The groups are shells around one centre, one inside the other: the same stretched ball of 5 dimensions in 7 sizes.
Known rows, each followed by its group:
[+0.76 -6.94 -3.55 +0.06 +3.28 +1.47 -1.05 +1.74 -1.24 +2.47 -2.35 -3.87 -1.81 -1.19 +5.92]	femu
[+0.85 -7.63 -2.44 +0.09 +3.77 +1.94 -1.18 +2.85 -1.94 +3.65 -4.64 -4.29 -3.40 -1.14 +7.36]	nemep
[-0.99 -6.34 +0.17 -3.43 +0.77 +1.08 +0.82 +0.92 -2.20 +1.18 -0.98 -0.93 -1.92 +1.79 +4.96]	Tuva
[-0.49 -8.12 +1.10 -4.57 +0.32 +1.19 +1.58 +1.28 -4.01 -0.19 -1.33 -2.06 -3.25 +1.89 +6.48]	femu
[-1.06 -3.98 -2.28 -2.76 -0.05 -0.56 +0.22 -2.53 -0.06 +0.33 -0.52 +0.17 -0.48 +1.28 +2.05]	femu
[-1.80 -6.33 +2.68 -6.55 -1.78 -0.02 +2.41 -1.16 -3.57 -1.00 -1.44 +0.66 -3.23 +3.68 +4.53]	tapak
[-1.28 -7.36 +3.20 -6.50 -0.98 +0.80 +2.27 +0.38 -3.97 -0.17 -1.97 -0.05 -3.89 +3.61 +5.78]	dalok
[+0.34 -7.35 -2.57 -0.96 +2.26 +1.03 -0.24 +1.16 -2.52 +1.16 -2.57 -3.86 -2.52 -0.75 +6.27]	von
[+0.86 -7.44 -3.90 +1.07 +3.90 +1.66 -1.34 +2.43 -1.87 +2.84 -3.51 -4.98 -2.41 -2.03 +6.92]	nemep
[-0.05 -5.89 -4.92 +2.12 +3.16 +0.25 -1.54 +0.27 -1.83 +2.26 -5.15 -4.75 -2.53 -2.74 +5.94]	nemep
[-1.29 -4.13 -1.82 -4.20 -1.55 -1.39 +1.16 -4.08 -0.92 -1.87 +0.35 +0.49 -0.57 +1.83 +1.57]	dalok
[-1.38 -6.25 -1.03 -3.35 -0.87 -0.81 +1.49 -2.02 -3.81 -2.10 -1.66 -2.00 -2.48 +0.77 +4.63]	dalok
[-1.36 -5.25 +1.85 -5.77 -0.85 +0.27 +1.38 -1.09 -1.49 +0.98 -1.88 +1.44 -2.68 +3.62 +3.61]	radu
[-1.40 -3.85 -1.51 -3.69 -1.19 -1.44 +0.75 -3.97 -0.86 -0.64 -2.06 +0.52 -1.68 +1.66 +2.05]	tapak
[+0.07 -7.35 -1.64 -1.72 +1.76 +0.89 +0.09 +0.92 -2.86 +1.04 -3.16 -3.36 -3.10 -0.18 +6.36]	Tuva
[+0.62 -5.00 -3.78 -2.62 +0.26 -0.99 -0.20 -3.56 -0.04 -0.44 -2.02 -1.42 -1.69 +0.14 +2.68]	von
[-0.98 -7.77 +0.94 -3.77 +0.69 +1.42 +1.42 +1.92 -3.98 +0.29 -0.91 -2.08 -2.64 +1.66 +6.44]	tapak
[+1.55 -6.14 -2.65 -1.50 +3.49 +2.04 -1.49 +1.69 +1.27 +4.45 -2.16 -1.66 -1.63 +0.44 +4.65]	nemep
[+1.46 -4.72 -4.15 -2.89 +1.42 +0.39 -0.78 -2.00 +2.40 +1.24 +1.36 -0.28 +0.51 +0.97 +1.52]	radu
[+2.49 -5.93 -5.22 -1.07 +2.86 +0.59 -1.71 -1.14 +1.62 +2.25 -2.21 -2.71 -1.49 -0.88 +3.66]	von
[-0.78 -5.93 -2.45 -1.52 +0.51 -0.57 +0.31 -1.57 -2.79 -0.36 -3.39 -2.76 -2.70 -0.41 +4.91]	von
[+1.63 -5.99 -6.21 +0.36 +2.39 -0.37 -1.45 -1.98 -0.21 +0.53 -3.04 -4.24 -1.78 -2.32 +4.25]	radu
[+0.77 -7.49 +0.43 -5.70 +0.64 +1.63 +1.06 +0.83 -1.19 +0.60 +1.04 -0.54 -1.74 +2.84 +4.60]	femu
[+1.13 -6.73 -0.65 -4.28 +1.46 +1.39 +0.03 +0.42 -0.18 +2.11 -1.46 -0.77 -2.39 +1.95 +4.56]	Tuva
[-1.64 -4.59 -2.72 -1.56 -0.19 -1.10 +0.47 -2.59 -2.10 -0.84 -1.83 -1.54 -1.30 +0.02 +3.31]	femu
[+1.29 -7.82 -1.80 -1.74 +3.08 +2.05 -0.65 +2.41 -1.37 +2.89 -2.69 -3.28 -2.84 +0.02 +6.55]	femu
[+1.70 -8.10 -2.18 -3.40 +1.70 +1.31 +0.21 +0.63 -1.50 +0.21 -0.20 -3.02 -2.06 +0.52 +5.48]	tapak
[+1.04 -7.00 -0.74 -3.70 +1.93 +1.76 -0.08 +1.28 -0.44 +2.43 -1.22 -1.23 -2.20 +1.66 +5.01]	Tuva
[-1.11 -5.38 -2.71 -1.48 +0.42 -0.51 +0.34 -1.58 -2.24 -0.50 -1.66 -2.18 -1.47 -0.15 +4.04]	Tuva
[-1.08 -6.83 +2.83 -6.86 -0.76 +1.30 +2.13 +0.69 -2.47 +0.16 +0.86 +0.97 -2.05 +4.23 +4.48]	radu
[-0.23 -6.25 +0.56 -3.73 +1.18 +1.16 +0.23 +0.72 -1.32 +2.74 -3.64 -0.55 -3.41 +2.03 +5.26]	dalok
[-0.32 -5.82 -2.64 -0.25 +2.38 +0.78 -0.78 +0.69 -1.40 +2.56 -3.71 -2.73 -2.32 -0.61 +5.35]	Tuva
[-1.72 -6.02 +1.20 -3.22 +0.65 +0.96 +0.81 +1.10 -2.80 +2.04 -3.22 -0.65 -3.06 +1.96 +5.56]	dalok
[-1.60 -6.52 +0.20 -2.77 +0.23 +0.21 +1.05 +0.09 -3.92 +0.28 -3.52 -1.97 -3.43 +0.95 +5.93]	von
[+0.56 -4.35 -3.02 -2.70 +0.94 -0.23 -0.69 -2.50 +1.32 +1.70 -2.08 -0.17 -1.36 +0.96 +2.30]	von
[+0.69 -7.09 -3.04 +0.24 +3.21 +1.11 -1.17 +1.41 -1.98 +2.89 -5.37 -4.27 -3.61 -1.47 +6.85]	radu
[+1.41 -4.81 -2.98 -3.46 +1.16 +0.17 -0.76 -2.27 +1.97 +1.91 -1.48 -0.01 -1.32 +1.34 +2.24]	tapak
[+0.89 -4.00 -6.41 +0.85 +2.67 -0.12 -1.99 -1.93 +1.96 +2.20 -1.54 -2.23 +0.15 -1.59 +2.29]	dalok
[+0.28 -7.81 +1.43 -6.02 +0.42 +1.80 +1.48 +1.42 -2.06 +0.52 +0.83 -0.49 -2.14 +3.18 +5.21]	tapak
[-0.59 -4.16 -3.29 -3.58 -1.08 -1.42 +0.74 -4.40 -0.19 -2.10 +1.15 -0.10 +0.11 +1.13 +1.16]	nemep
[-1.44 -5.24 -2.30 -1.78 -0.47 -1.47 +0.64 -3.00 -3.16 -1.24 -4.04 -2.28 -2.96 -0.27 +4.34]	nemep
[+2.07 -8.20 -3.39 -1.45 +3.26 +1.98 -0.75 +2.01 -1.00 +1.71 -0.66 -4.09 -1.73 -0.66 +6.08]	radu

New rows, each followed by its group:
[+1.56 -7.19 -0.68 -5.31 +0.66 +0.85 +0.48 -0.74 -0.58 +0.66 -1.33 -0.93 -2.85 +2.11 +4.44]	tapak
[-1.72 -7.12 +0.53 -3.23 -0.05 +0.40 +1.56 +0.50 -4.65 -0.64 -2.07 -2.24 -3.00 +1.15 +6.17]	tapak
[-0.31 -7.67 +1.14 -6.06 -1.03 +0.15 +2.06 -0.98 -3.70 -1.71 -1.19 -1.19 -3.45 +2.51 +5.33]	radu
[-2.01 -4.59 -0.53 -3.70 -1.10 -0.84 +1.26 -2.47 -2.14 -0.81 -1.22 +0.10 -1.56 +1.83 +3.03]	von
[-0.46 -6.13 +0.39 -3.59 +1.45 +1.68 +0.30 +1.58 -0.95 +2.77 -1.19 -0.26 -1.88 +2.25 +4.76]	radu
[+1.18 -7.10 -2.48 -1.31 +2.75 +1.26 -0.88 +1.05 -1.14 +2.66 -3.97 -3.22 -3.19 -0.40 +6.06]	von
[-1.53 -6.01 +1.42 -5.94 -1.42 +0.07 +2.10 -1.22 -2.70 -1.17 +0.33 +0.55 -1.86 +3.29 +3.73]	von
[+1.71 -7.20 -4.36 +0.08 +3.50 +1.28 -1.42 +1.10 -0.74 +2.45 -3.20 -4.36 -2.35 -1.62 +5.95]	femu
[+2.88 -7.14 -4.43 -2.39 +2.41 +0.85 -1.00 -0.81 +0.71 +1.05 -1.10 -3.04 -1.75 -0.38 +4.26]	dalok
[+0.23 -6.95 +0.31 -5.41 +0.39 +1.38 +1.15 +0.53 -1.21 +0.38 +1.37 -0.25 -1.29 +2.81 +4.18]	femu
[-2.55 -6.46 +1.63 -4.83 -1.71 -0.46 +2.48 -1.14 -5.04 -2.08 -1.59 -0.88 -3.01 +2.27 +5.18]	radu
[+1.74 -5.57 -6.28 -0.34 +2.23 -0.11 -1.32 -2.05 +0.87 +0.40 -0.60 -3.23 -0.32 -1.58 +3.05]	tapak
[-1.27 -6.21 +1.34 -3.54 +0.99 +1.34 +0.66 +1.54 -2.27 +2.57 -2.94 -0.45 -3.00 +2.24 +5.57]	radu
[-1.85 -5.82 +2.68 -5.41 -0.61 +0.62 +1.57 +0.06 -2.68 +1.31 -2.78 +0.88 -3.37 +3.49 +4.81]	nemep
[+2.34 -6.10 -6.13 -0.58 +2.54 +0.13 -1.48 -1.75 +0.91 +0.82 -1.42 -3.54 -1.05 -1.59 +3.62]	tapak
[-0.25 -3.99 -3.96 -2.19 -0.05 -1.28 -0.15 -3.95 +0.25 -0.50 -1.17 -0.74 -0.69 +0.25 +1.77]	von
[-0.49 -5.78 -3.03 -0.90 +0.79 -0.83 -0.13 -1.97 -2.56 +0.06 -4.87 -3.13 -3.31 -0.96 +5.07]	radu
[+1.12 -8.12 -0.79 -3.27 +2.17 +1.96 +0.14 +2.08 -1.84 +1.79 -1.47 -2.64 -2.74 +0.96 +6.31]	von
[+1.87 -5.61 -5.32 +0.99 +3.95 +0.88 -2.47 +0.07 +1.22 +4.14 -4.89 -3.43 -2.33 -1.86 +4.77]	radu
[+0.34 -3.90 -2.78 -4.20 -0.58 -1.17 +0.06 -4.51 +1.26 -0.14 -1.13 +0.76 -1.12 +1.70 +1.13]	radu
[+2.27 -6.50 -5.24 +0.09 +3.53 +0.91 -1.90 -0.01 +0.60 +2.73 -3.44 -3.87 -2.13 -1.70 +4.98]	femu
[+1.62 -6.15 -3.23 -1.73 +3.06 +1.74 -1.22 +1.05 +1.25 +3.26 -0.67 -1.75 -0.87 +0.36 +4.08]	tapak
[-0.68 -5.69 -1.15 -4.27 -0.40 +0.08 +1.17 -1.43 -1.39 -1.00 +1.42 -0.37 -0.53 +1.91 +3.03]	femu
[-0.07 -7.78 +0.93 -4.27 +1.46 +2.26 +0.92 +2.73 -2.29 +1.66 +0.13 -1.32 -2.02 +2.28 +5.94]	radu
[+2.37 -6.82 -5.21 -1.33 +2.46 +0.57 -1.07 -0.93 +0.34 +0.65 -0.82 -3.55 -1.21 -1.09 +4.17]	tapak
[+1.61 -4.34 -5.53 +0.52 +3.50 +0.61 -2.51 -0.90 +2.64 +4.21 -3.47 -1.93 -1.09 -1.14 +3.06]	nemep
[-0.40 -5.73 +0.74 -4.81 +0.19 +0.58 +0.65 -0.61 -1.00 +1.73 -2.72 +0.39 -2.99 +2.71 +4.17]	tapak
[-0.35 -5.42 -3.49 +0.54 +2.78 +0.83 -1.14 +0.80 -0.85 +2.83 -3.03 -2.83 -1.51 -1.03 +4.92]	tapak
[+0.06 -5.84 -4.28 -0.15 +1.85 +0.02 -0.62 -0.79 -1.37 +0.54 -2.00 -3.35 -1.34 -1.29 +4.50]	Tuva
[-1.51 -5.67 -2.11 -1.64 -0.05 -0.85 +0.72 -1.83 -3.39 -1.07 -2.83 -2.51 -2.39 -0.22 +4.69]	tapak
[+0.21 -5.13 -3.96 -1.96 +0.19 -1.27 -0.12 -3.59 -0.93 -0.87 -2.65 -2.11 -1.99 -0.42 +3.19]	tapak
[+0.29 -6.67 -0.11 -3.34 +1.99 +1.90 -0.05 +1.84 -0.77 +3.06 -1.77 -0.94 -2.32 +1.80 +5.24]	tapak
[+1.32 -4.40 -6.69 +0.24 +2.51 -0.01 -1.73 -2.01 +2.10 +1.35 +0.20 -2.31 +0.82 -1.41 +1.97]	nemep
[+2.30 -7.68 -1.14 -4.14 +2.69 +2.52 -0.44 +2.04 +0.62 +3.03 -0.18 -1.36 -1.86 +1.81 +5.03]	nemep
[-2.26 -4.43 -0.02 -2.55 +0.00 -0.24 +0.58 -1.04 -2.03 +1.46 -3.58 -0.04 -2.48 +1.54 +4.01]	radu
[-1.25 -4.78 -0.09 -4.40 -0.86 -0.62 +0.97 -2.48 -1.44 +0.11 -2.44 +0.49 -2.45 +2.27 +3.18]	von
[-0.74 -6.00 -2.91 -1.62 +0.59 -0.20 +0.47 -1.10 -2.40 -0.93 -0.53 -2.64 -1.08 -0.25 +4.27]	tapak
[-3.03 -5.68 +2.04 -5.11 -2.06 -0.65 +2.52 -1.55 -4.56 -1.73 -1.60 +0.12 -2.78 +2.82 +4.47]	radu
[-0.28 -4.07 -3.07 -2.78 -0.18 -1.21 -0.06 -3.85 +0.16 -0.01 -2.21 -0.32 -1.49 +0.74 +2.07]	von
[+2.17 -5.64 -6.70 -0.66 +1.93 -0.54 -1.32 -2.98 +0.98 -0.18 -1.02 -3.38 -0.68 -1.72 +2.86]	nemep
[+1.61 -5.29 -5.18 -1.86 +1.50 -0.13 -0.88 -2.47 +1.29 +0.28 +0.13 -1.90 -0.21 -0.34 +2.36]	von
[-0.49 -6.29 -1.77 -2.36 +1.17 +0.92 +0.42 +0.53 -1.70 +0.48 +0.44 -1.83 -0.76 +0.75 +4.43]	tapak
[+0.87 -4.97 -3.55 -2.15 +1.00 -0.62 -0.76 -2.90 +0.36 +1.13 -3.78 -1.43 -2.50 +0.04 +3.24]	tapak
[-0.26 -7.21 -0.43 -4.60 -0.30 +0.29 +1.49 -0.73 -2.98 -1.44 -0.05 -1.68 -2.15 +1.61 +4.82]	von
[+2.21 -4.53 -6.78 -1.32 +1.69 -0.58 -1.48 -3.67 +2.69 +0.30 +0.34 -1.80 +0.45 -0.85 +1.23]	nemep
[-0.33 -7.41 -1.72 -0.84 +2.26 +1.25 -0.04 +1.92 -3.22 +1.51 -2.96 -3.80 -2.78 -0.56 +6.81]	tapak
[-1.81 -4.46 -0.45 -3.91 -1.27 -1.15 +1.14 -3.10 -2.01 -0.65 -2.55 +0.22 -2.33 +1.86 +3.05]	femu
[+0.33 -5.27 -4.38 -2.06 +0.24 -1.01 +0.04 -3.32 -0.69 -1.43 -0.50 -2.13 -0.83 -0.36 +2.75]	tapak
[+2.40 -7.18 -2.91 -2.91 +2.52 +1.45 -0.81 +0.34 +0.53 +2.12 -1.41 -2.31 -2.07 +0.47 +4.71]	von
[+0.35 -7.77 -1.43 -2.81 +1.68 +1.63 +0.55 +1.73 -2.32 +0.41 +0.67 -2.79 -1.31 +0.68 +5.66]	radu
[+0.92 -5.44 -6.39 +0.60 +1.95 -0.68 -1.18 -2.36 -0.41 -0.11 -2.00 -3.95 -0.93 -2.30 +3.65]	radu
[+0.62 -5.02 -5.14 -0.83 +0.91 -1.21 -0.73 -3.51 -0.43 -0.36 -3.11 -2.77 -1.84 -1.29 +3.24]	dalok
[-0.37 -7.66 +3.07 -6.47 +0.29 +2.01 +1.64 +2.03 -2.49 +1.58 -0.77 +0.24 -3.14 +3.92 +5.75]	nemep
[+1.95 -6.82 -4.90 +1.38 +4.71 +1.80 -2.34 +2.05 +0.22 +4.39 -4.29 -4.49 -2.37 -2.13 +6.17]	nemep
[-1.97 -5.85 +1.56 -4.98 -1.53 -0.72 +1.86 -1.96 -3.84 -0.81 -3.80 -0.23 -4.00 +2.43 +4.82]	nemep
[+0.28 -4.43 -6.49 +2.45 +3.22 -0.13 -2.15 -1.03 +0.45 +2.55 -3.60 -3.67 -0.85 -2.73 +3.83]	radu
[+0.60 -4.51 -3.68 -0.43 +2.54 +0.34 -1.69 -0.91 +1.14 +3.71 -4.54 -1.48 -2.14 -0.38 +3.72]	radu
[+1.01 -5.84 -3.93 +0.43 +3.66 +1.30 -1.83 +1.12 +0.35 +4.05 -3.91 -3.00 -2.06 -1.11 +5.14]	tapak
[-0.07 -4.91 -2.91 -0.94 +2.41 +1.11 -0.98 +0.52 +0.61 +3.09 -1.10 -1.15 -0.51 +0.32 +3.60]	nemep
